The groups are shells around one centre, one inside the other: the same stretched ball of 8 dimensions in 6 sizes.
Known rows, each followed by its group:
[ -1 -42 -24   9 -14  28  -5  -6  20  32 -14  26 -16 -25  -5  23  15   4] -> J365
[-18 -20  19  20   4  -5 -13 -23   5   0   2  13 -34  30 -27  20 -10  16] -> J579
[  0   0  48   3  -3 -17 -41  -2  -8 -29 -22  -2  16 -13 -11 -11 -24   8] -> J191
[ -7   5 -23  -6  22 -17   5  -3 -17  -5 -19 -16  -8   8  12 -12  -3  -3] -> J647
[-11  29 -10   6  21 -20  21  -1  12   4  -8  10 -19  31  -6  -4  15  15] -> J339
[-16 -14 -45 -12  -4 -10  33 -23   1  13  -5   4 -28  23  26  23  16  10] -> J579
[  1  -6  22  19   5  -6 -13  -3  15  -1   2  16 -13   8 -34   8  -3  13] -> J647
[ 23  55  31   1 -18 -10   0  23  19 -25   1 -20  38 -14   4 -12   3   1] -> J877
[ 12  24  52  -3 -38 -19 -20  -1  11 -39  -2 -16  29 -11   5   7 -13  12] -> J191
[-15 -23  -9   5  40 -12 -14  -4 -11  12 -29  26 -20   5 -19 -14  -3   8] -> J191
[  0 -36 -46   7   5   2  25  -7  31  39  -2  43 -37   2 -23  28  33  21] -> J647
[ -7   3  19 -12 -28   5  -6 -16 -16 -22   3 -23  20   4  37  10 -18 -10] -> J579
[-21 -26  -1   9 -19  23 -17 -25  -5   6 -15 -10 -20   1  17  22 -11  -4] -> J191
[-14 -24  36  27 -52   7 -33 -31  41  -2 -19  14 -35  -4 -20  49   0  35] -> J339
[-20 -67 -14  17  -3   9 -20 -32   8  23 -18  28 -51   3 -24  35  -2  18] -> J647
[ -2 -38 -11  -2 -16   8   1 -18  -5   4  10   0  -9   1   5  25  -6  -3] -> J339
[ -2   0 -51 -13  45   4  23  15 -21  23 -15   6   7  -3  19 -29  12 -20] -> J365
[  0  38   6 -12 -31  -3  47  -6  19  -7  37   6  18  36  29  22  18   6] -> J339
[ 26  38  34  -1   5  -1  -1  24 -16 -30  32 -33  49   1  -1 -23 -21 -27] -> J191
[-10 -60 -23   1   2   4  -5 -20   2  22 -11  33 -27  -5 -12  23   4  11] -> J579
[ 20  10  30  11 -32   9 -14  11  29  -7   3   1  20 -25 -13  11   3   6] -> J647
[ -6  -7 -48   3  34  -5  41   1  12  34   7  35 -29  28 -14   4  29   9] -> J365
[ -5  32   8  -1  22  -8   6   7 -12  -9  -3  -8  12  19   9 -21  -5  -8] -> J579
[-29 -59 -50  14  12  -6  15 -36  20  40 -17  44 -77  29 -24  41  23  33] -> J579
[-15 -16  16   9 -45  -2   1 -32  33   0   0  21 -28  16  -2  48   9  32] -> J579
[ -5  22  59  -5 -73   5  -1 -25  15 -35  27 -15  25  17  34  39 -13   9] -> J339
[  4  26 -21 -16 -21  15  42   3   6   6  22  -7  24   9  44  10  17 -14] -> J877
[  3  27 -11   4  22 -17  13  11  11   3 -13   6  -4   8  -9 -13  15   9] -> J877
[ 12  -7 -23   2  54  -6 -20  26 -24   7 -35  -9   9 -31 -15 -43  -8 -19] -> J191
[ 16  53 -49 -15  26  -2  50  33   3  15   0  -9  27  -1  29 -29  31 -17] -> J339
[ -6   4  48  18 -17   1 -48  -6   7 -20 -31 -10   2 -17 -10   0 -20   9] -> J877
[ -6   6 -15 -13  30  -6  23   0 -30  -2  16  -3  12  28  17 -16  -7 -18] -> J365
[-26 -22  53  15  -4 -16 -41 -30  -5 -20 -16  16 -23  23 -23  13 -27  23] -> J339
[ 15  23 -51  -5  13  -7  48  13  11  14  14 -11  -3  11   9   1  26  -6] -> J191
[ -7 -28 -61  -9   2   8  34 -13   1  28  -1   8 -23   7  21  21  21  -2] -> J877
[ -7 -10  38  26 -29  18 -23 -13  27   2   1  15 -13   2 -22  28  -4  14] -> J365
[ 24  54   4 -33 -22 -11  30  20 -11 -30  17 -34  66 -10  54 -17   2 -20] -> J339
[-32 -45 -22  13  10 -13  -1 -36  12  21 -24  35 -64  29 -20  31   9  32] -> J647
[-12   4 -26   8  45   4   9   2 -24  11  -4 -14 -15  23   0 -20  -7 -19] -> J339
[-19 -49 -19  10 -19  19  -2 -29  14  24  -8  23 -37   4  -1  39   7  12] -> J647
[  8  14  -8 -21 -13   8   4   6 -22 -14  -5 -35  38 -19  48 -12 -10 -26] -> J339
[ 17  28   6  -7 -36  -8  16   3  19 -18  10 -19  22  -7  19  14   9   5] -> J877
[ -1 -25 -83   0  18  14  47  -1  14  47   1  16 -34   5   5  17  36  -2] -> J191
[  0   6  11  -9 -15 -18  -1  -9   2 -17  -8  -3   7   2  12   7  -3  10] -> J647
[ -1 -15 -27   5  35   9 -20   9 -26   9 -32 -22  -3 -23   3 -25 -13 -23] -> J339
[-28 -59 -39   3  24 -11   2 -29   1  30 -27  44 -56  17 -17  20  11  24] -> J877
[ 13 -19 -63   4  34  23  31  22  11  49   2  29  -7 -15 -13  -6  31 -13] -> J191
[ 29  48  40  -9  11  -8  -5  31 -28 -40  27 -41  66  -5   8 -38 -28 -33] -> J191
[  5  28  75  -3 -27  -7 -51   3 -15 -49 -18 -32  49 -23  17 -18 -37  -8] -> J339
[ -3  15  -2 -10  -8  -9  10  -9 -18 -20   5 -33  10  14  30   1 -12 -11] -> J365
[ 16  34  62  -8 -54   8 -11   2   0 -43  28 -32  57  -7  29   9 -22 -13] -> J877
[ 21  35 -48 -10  13 -16  49  22  15   9   7  -8   9   2  10  -8  31  -1] -> J365
[ -9 -28 -30   1 -19  -4  28 -23  29  22   5  33 -35  16  -3  42  27  26] -> J647
[-10 -63 -45   3  31   1  -9 -13 -13  28 -27  21 -36 -10 -16   5   1   2] -> J877
[  8 -31 -16  14  11  12  -2   6  19  27  -3  32 -14 -14 -33   9  14   6] -> J647
[ 26  59   7 -16 -20 -20  36  20  18 -21  21 -13  42   3  20  -5  17   2] -> J365
[ 19  44   1  -5 -10  -1  18  16  -4 -20  18 -42  32   0  23  -9  -3 -19] -> J191
[ 32  44 -44 -21  20  -6  55  37   1   8  23  -9  41  -5  21 -24  27 -21] -> J579
[  2 -18  36  21   9  10 -46   5   0  -3 -17   9   3 -21 -32  -8 -19  -2] -> J579
[  6   7  43   1 -11   4 -14  -1 -15 -26  23 -15  29   7   1  -1 -26 -14] -> J579
[ -1 -34 -56  14  22  15  28  -3  15  43   8  24 -38  10 -21  18  24   1] -> J191
[ 25  54  67  -5  -2  -3 -28  32 -19 -44   7 -31  75 -21   9 -41 -30 -25] -> J191
[ -6   3 -50   1  37   4  41   4  -4  28  12  10 -19  29   1  -4  19 -10] -> J365
[-15 -46  16  17  26  -2 -44 -13 -15   3 -27  15 -25  -4 -34  -3 -23   5] -> J647
[  2 -21   9  -6  16  -8 -23   1 -21  -9 -15   3  12 -14  -5 -14 -18  -6] -> J579
[-11 -25   9  -1   3   3 -32 -10 -20  -6 -30  -5   1 -16   9  -6 -20  -5] -> J647
[ -7 -49 -21  12   2  -4   8 -21  18  23   6  35 -44  16 -32  34  11  22] -> J365
[  0 -21  -5  -6   2  12   8  -2  -4  11  12  22  10   1   4   5   1  -7] -> J877
[ -2  26  25 -12 -10 -22  -5  -5 -12 -32  -8 -20  21   8  23  -7 -14   2] -> J579
[  7  35  80  22  -2  -4 -60  13  -9 -42 -17 -34  30 -15 -20 -27 -39  -8] -> J339
[ -7 -25   0   4  25 -13 -30  -8 -27 -11 -25 -16 -12  -4  -9 -12 -25  -6] -> J365
[ -1  11  45   5 -43   3  -2 -16  15 -21  24  -1  11  17   5  28  -9   9] -> J647
[-21  15  16  11  -9 -16  -9 -22   6 -15 -19 -14 -26  26   4  13  -7  18] -> J877
[ 29  10   3  -9  -6  24  -1  30  -4   1   8  -7  55 -40  15 -19  -1 -29] -> J365
[ 21  10   6  -2   9   9  14  21  -1   2  29   8  33  -3  -7 -10   1 -17] -> J877
[-12  16  -3   0  14   4  10  -5 -19  -4   6 -17   1  26  19  -8  -9 -15] -> J579
[  7 -35 -52  -7  -2  24  22   2   6  35  -1  17  -3 -21  13  13  21 -10] -> J365
[ -1 -17 -58   4  11   8  49  -4  23  40  18  29 -32  22  -8  24  35   7] -> J877

New rows, each followed by its group:
[  9 -28  -4  23  10   6 -11   5  25  22  -5  29 -22 -12 -47  11  10  13] -> J877
[-21 -71 -92   5   8   8  40 -29  32  66 -17  58 -76  11 -11  47  48  29] -> J339
[  5   8 -14 -21  -1   7  22   2 -29 -10  21 -26  32   6  41  -7 -10 -29] -> J339
[ 11  17   2   1  21   8 -12  19 -23  -9  -8 -31  27 -16   9 -30 -16 -28] -> J647
[  9  37   8   6   4  15   6  19   3  -1   5 -15  25  -3  10 -16   2 -17] -> J877
[-20  -7  26  11 -29   5 -21 -28   1 -14 -10 -15 -17  14  10  25 -17   8] -> J647
[  2  -6  -4   8 -35  17  -1  -7  26   9  -8   1  -6 -15   9  26  12   8] -> J579
[-37 -64 -41  11   9   2  -1 -41   7  34 -29  36 -71  21 -10  36  11  25] -> J647
[ 14  26 -24 -13  27  -1  19  27 -11   5  -6  -5  31 -12  17 -31  10 -19] -> J647
[-30 -70  -4  23   4  14 -32 -34   9  28 -29  41 -57   4 -31  30  -4  21] -> J877
[ -9 -21  -9  -5 -30   9  25 -22  17  13  20  26 -11  19  14  38  15  12] -> J877
[ -6 -12 -69   6  55  -3  25   8  -3  37 -23  12 -35   7 -11 -14  23  -3] -> J877
[-36 -32   0  20 -13 -14  -4 -46  21   8 -15  23 -69  41 -18  46   4  40] -> J365
[-13  -4  23   4  -8  14 -12 -14 -16 -10   8 -13   4  16  14   6 -21 -13] -> J579
[-10  16  -7  13   5   0  23  -6  18  12  10  12 -22  33  -8  13  15  10] -> J365
[-19  25  19  -1  -2 -14 -10 -16 -18 -26 -16 -31  -2  23  26  -5 -19  -1] -> J877
[ 10  14 -60 -19  32 -28  49  12  -3  11  -1   1  -2  12  12 -12  25   1] -> J339
[  8  17 -22   0  58 -14   5  23 -25   1 -11 -11   9   3 -10 -41  -5 -19] -> J877
[ 10  12  11  -9 -10 -15  -6   5   2 -17 -12  -7  20 -15   8  -5  -2   4] -> J579
[  3  33 -32   5  34   2  17  22  -1  14 -18 -12   1   0   6 -26  14 -13] -> J339
[-13 -21  -2  -7  -6 -13  11 -21   4   3   3  28 -14  21   2  20   5  17] -> J365
[  4  -6  52  12 -45  19 -22 -10  18 -13  17   5  16  -6  -6  27 -12   4] -> J877
[ 29  35  11   5 -16  17   3  30  19  -3   8 -14  40 -29   4 -10   9 -14] -> J579
[-12  19  44   0 -24 -20 -28 -18  -6 -38 -21 -26   6   7  17   4 -23  11] -> J365
[ 24  21  -9   2   2   8   8  23   2  -2   7 -24  25 -19   3 -12   2 -19] -> J579
[-17 -25   3  20 -22  -4  -7 -29  30   9 -11  20 -47  16 -21  41   8  32] -> J647
[  6   4 -27   1  14  21   0  17  -5  17 -19 -10  12 -24  15 -17   6 -21] -> J365
[  4  63  64  -9 -20 -12 -11   4 -24 -56  17 -51  54  17  34 -19 -34 -19] -> J365
[ 24  69  71   6 -33 -13  -5  16  12 -50  31 -36  48   9  -1  -4 -17  -3] -> J339
[ -8 -23 -63  10  32  -1  21  -5   5  33 -19   7 -45   8 -11   6  20   4] -> J365
[  3  33  42  17 -21   5 -19   3  15 -19  -3 -19  11   0  -4   3 -10   2] -> J579
[ 24  58 -29  -6  22 -10  47  32   6   0  19 -20  26  10  10 -23  21 -15] -> J365
[-12 -19 -70  -8  71 -11  25   3 -35  26 -17   1 -25  19   4 -27   5 -17] -> J339
[-13 -13 -12   8  24  -9  16 -13  -2  10  11  18 -28  37 -17   9   2   7] -> J877
[ 16  26  26  -2 -58  20  17   1  26 -12  35 -11  34  -2  23  28   7  -4] -> J365
[ 18 -13  -9   1  -1  18   8  16  14  18  11  22  18 -21 -10   2  13  -7] -> J579
[ 12  20 -16  -6   1   2  44  11  18  13  31  21  14  17   3   6  25   0] -> J365
[-18 -38  28  13 -34   7 -46 -30   8  -7 -33   2 -22 -16  -3  28 -17  17] -> J365
[ 10  -4  38  26 -33   3 -29  -5  32 -11  -3  -5 -10 -14 -32  25  -6  18] -> J339
[ 23  42  48  -1 -35   6  -2  17  15 -25  22 -12  51 -12  10  -1  -4  -7] -> J647
[ -6  11 -10 -12  27 -21   5   0 -27 -13 -11 -15   6  13  15 -20 -11  -8] -> J647
[ -3 -19   3   3  29  -1 -35   4 -26  -3 -33  -8   4 -21  -6 -25 -21 -13] -> J647
[-44 -40  -3  14  12 -17 -30 -46 -15  -2 -42  -2 -63  29  -5  19 -19  21] -> J339
[-30 -42  31   8  -2  -8 -27 -40 -21 -15   0   7 -29  33 -10  22 -32  10] -> J339
[ 22   8 -73 -15  17   3  57  27  24  40   2  28   9 -16  10  -5  50  -2] -> J339
[ -8  -4 -48   5  34  15  23   4  -8  29  -5   1 -17  12   7  -8  12 -16] -> J365
[-11 -47 -81 -11  31   4  26  -7  -6  44 -25  27 -32  -6  11   4  25   0] -> J365
[-27 -31 -42  -5  -5  -1  29 -32   7  24  -6  24 -42  30  18  33  19  17] -> J647
[ 19  23 -12 -15   5 -20  19  15  -5 -14   3 -17  26  -7  13 -13   4  -6] -> J877
[  0  -4   8   1 -34  21  -5  -6  12   2  -3  -2  11 -14  19  18   2  -2] -> J647
[ -3  -4  26  15  44  -4 -48  10 -33 -15 -29 -19   6 -11 -22 -38 -35 -18] -> J365
[  4 -45  19  12  11   3 -33  -3  -3   3  -7  23  -5 -16 -37   3 -16   3] -> J365
[  3  10  43   4  24 -13 -54  13 -30 -31 -37 -25  27 -25  -7 -40 -36 -13] -> J339
[ 12  67  -2 -13  -4  -6  32  17  -7 -22  16 -43  38  14  40 -17   2 -20] -> J365
[ -1 -47 -70   9  45  19  15   6  -1  51 -15  26 -33 -10 -19  -2  20  -9] -> J365
[ -8 -37   0  -3 -24  15  -2 -22  -2   5  11  10  -5   3  11  28  -6  -1] -> J877
[-13  -9 -30   6  13   7  29 -12   2  20  16  11 -26  33   1  16  11  -1] -> J877
[ 29  39 -27  -9   2  -9  44  27  18   3  19  -6  26  -4   8  -7  27  -5] -> J647
[ 18  38   0   3 -29  13  28  14  30   2  21  -7  22  -2  13  12  21  -2] -> J579
[ 20  59  27  -7 -11  -8  -4  20 -12 -38   2 -56  48 -11  28 -24 -17 -22] -> J191
[-31 -49 -10  13 -20  11  -9 -41  11  18 -16  21 -50  16   0  43   2  20] -> J647
[ -1 -22 -12   2   7  10 -21   2  -6  10 -30   0   0 -28   3  -7  -4  -7] -> J647
[-26 -61 -77  14  50   1  15 -17   8  58 -35  49 -74  12 -28  12  28  18] -> J365
[  8   7   7  -1  38 -16 -25  19 -22 -12 -29  -8  18 -19 -11 -39 -15 -10] -> J365
